There are 4 ways to turn a row about zero (a turn may also mirror it). The second row of each pair is the first, turned, with some noise.
In the rows, 128 means zero.
Known pairs, each followed by its turn:
[131  77 105 123 121]
[ 80 117 149 146 146]
Q704

[154  85 139  83 106]
[ 62 108 112 115 113]
Q704

[109 144  84 116  90]
[135 145  83  89 137]
Q193

[159 159 128 136 169]
[109 122 147 133  73]
Q193

[122 110 158 127 119]
[112 140 102 142 118]
Q704

[134 122  97 144 146]
[109 161 133 122 115]
Q193

[171 150 165 123 100]
[178  95 150 119 106]
Q193

[115 114  99 128  77]
[147 155 105  94 159]
Q193

[127 100 173  76 165]
[ 73 123  73 131 100]
Q790

[161 132 139 171 100]
[113  82 112 133  94]
Q604

[125 163 103 178 155]
[159  89 142 105 170]
Q790

[132 140 177  96  91]
[131 175  98 112  84]
Q790

[174 106 163 119 125]
[ 81  98 126  99 143]
Q604

[ 79  80  97  97 173]
[ 55 121 126 166 174]
Q790

[127 153 133 106  95]
[139  98 144 149 152]
Q604

[131 167  84 133  88]
[166  99 103 171 132]
Q604

[ 89 169 147 160 139]
[ 85  81 129 106 132]
Q193

[164 151 116 168  81]
[190 132 166 117 106]
Q790

[144 118 169 168 109]
[127 162 118 165  87]
Q704

[148 151 148 134 119]
[140 135 123 121  95]
Q704

[132 123 168 123  82]
[ 96  93 161 146 130]
Q604

[102 139 101 106 126]
[129 148 120 150 161]
Q790

[123 164 128 140 122]
[159 145 132 111 122]
Q704

[ 77 137  81 166 175]
[181 190 113 130  87]
Q604

New pairs. What belongs after each?
[143 174 157 171 139]
[157  90 143  95  90]
Q604

[77 99 80 91 84]
[134 162  57 118 180]
Q193

[120 143  94 113 113]
[130 142  93 108 122]
Q193

[ 96 101 144 169  83]
[113 162 183  93 121]
Q790

[147 147  83  96 158]
[119 157  95 142  78]
Q193

[137  82 134 153 175]
[ 86  75 146 123 124]
Q790

[166 180  95 101  87]
[202 152 113 168 120]
Q790

[178 158  98 136  94]
[162 147 127  79  85]
Q193

[125 124 114 134  76]
[117 107 122 177 123]
Q604

[111  80 167  97 166]
[ 56 117 101 126 113]
Q790

[131 111 167 179 122]
[131 161 116 177 104]
Q704

[177 116 115 104 122]
[167 157 127 140  97]
Q193

[158 134 156 130 155]
[131 112 157 151  98]
Q193

[106 136 164 176 161]
[137 138 159  94  73]
Q604

[159 175 120 138 134]
[167 120 147 106  95]
Q704

[159 126 112 178 107]
[163 107 176 117 115]
Q790

[ 81  86 117 140 178]
[ 65 103 141 124 171]
Q790

[173 139 133 168 128]
[122  87 101 103  95]
Q604

[158 122 107 167 123]
[153 105 168 128 120]
Q790

[113 172  96  93 139]
[185 136 126 135 165]
Q604

[ 84  88 135 105 127]
[124 130 103 162 178]
Q193

[ 96 174 172 133  79]
[153 190 113  76 126]
Q790

[ 96 140  93  77  86]
[100 143 134  61 167]
Q704

[117 163 134 128 143]
[143 125 102 111 147]
Q790

[ 79 158  86 156 104]
[158 174 159 112 171]
Q704

[135 139 134 174  95]
[127  96 126 149  85]
Q604

[ 99  78  91 163  91]
[100 157 108 192  90]
Q604

[136 176 143 100 131]
[139  90 103 130  92]
Q193

[ 98 145 174 147 176]
[ 82  77 152 155 130]
Q193

[109 162 159 113 177]
[115 112  69 100 149]
Q790

[167 157  88 180 126]
[162 134 194 136  98]
Q704

[157 165 175 112  98]
[165 153  94 101  83]
Q790

[171 165 112 113 178]
[166  68 141 110 105]
Q704

[136 161 125 141 117]
[127 114 127  97 109]
Q193

[118 163 124 173 144]
[169 120 128 117  83]
Q604

[168 115 101  92 154]
[109  69 146 114 119]
Q704

[135 137 145 124 146]
[125 117 106 122 125]
Q790

[ 89 122 127 150  96]
[121 163 160 108 145]
Q790

[109 129 138 124 150]
[110 124 109 118 145]
Q790

[ 94  88  95 175 101]
[106 168 140  91 186]
Q193

[130 100 109 158  87]
[ 97 161 163 146 127]
Q704

[ 82 109 163 139 128]
[111  99 135 141 180]
Q193

[134 142  80 126 151]
[162 144  88 125 136]
Q604

[ 88 100 121 130 142]
[120 131 117 147 174]
Q704

[ 85 158  87 171 149]
[186 145 159 140 174]
Q704

[161 115  81 146 110]
[138 179 133  97 115]
Q193

[101 168 160 136 124]
[166 155  92 112 126]
Q704

[153  98 127 180 172]
[111 148  93  88  76]
Q604

[174 100 141 135  84]
[188 149 162 117 136]
Q193

[103 175 121 165 131]
[162 127 130  89 169]
Q790

[110  99  89 106 122]
[104 140 145 172 143]
Q790

[158  82 110  86 144]
[ 80  74 132 131 127]
Q704

[173 146 159 148 145]
[138 107 171 130  90]
Q193

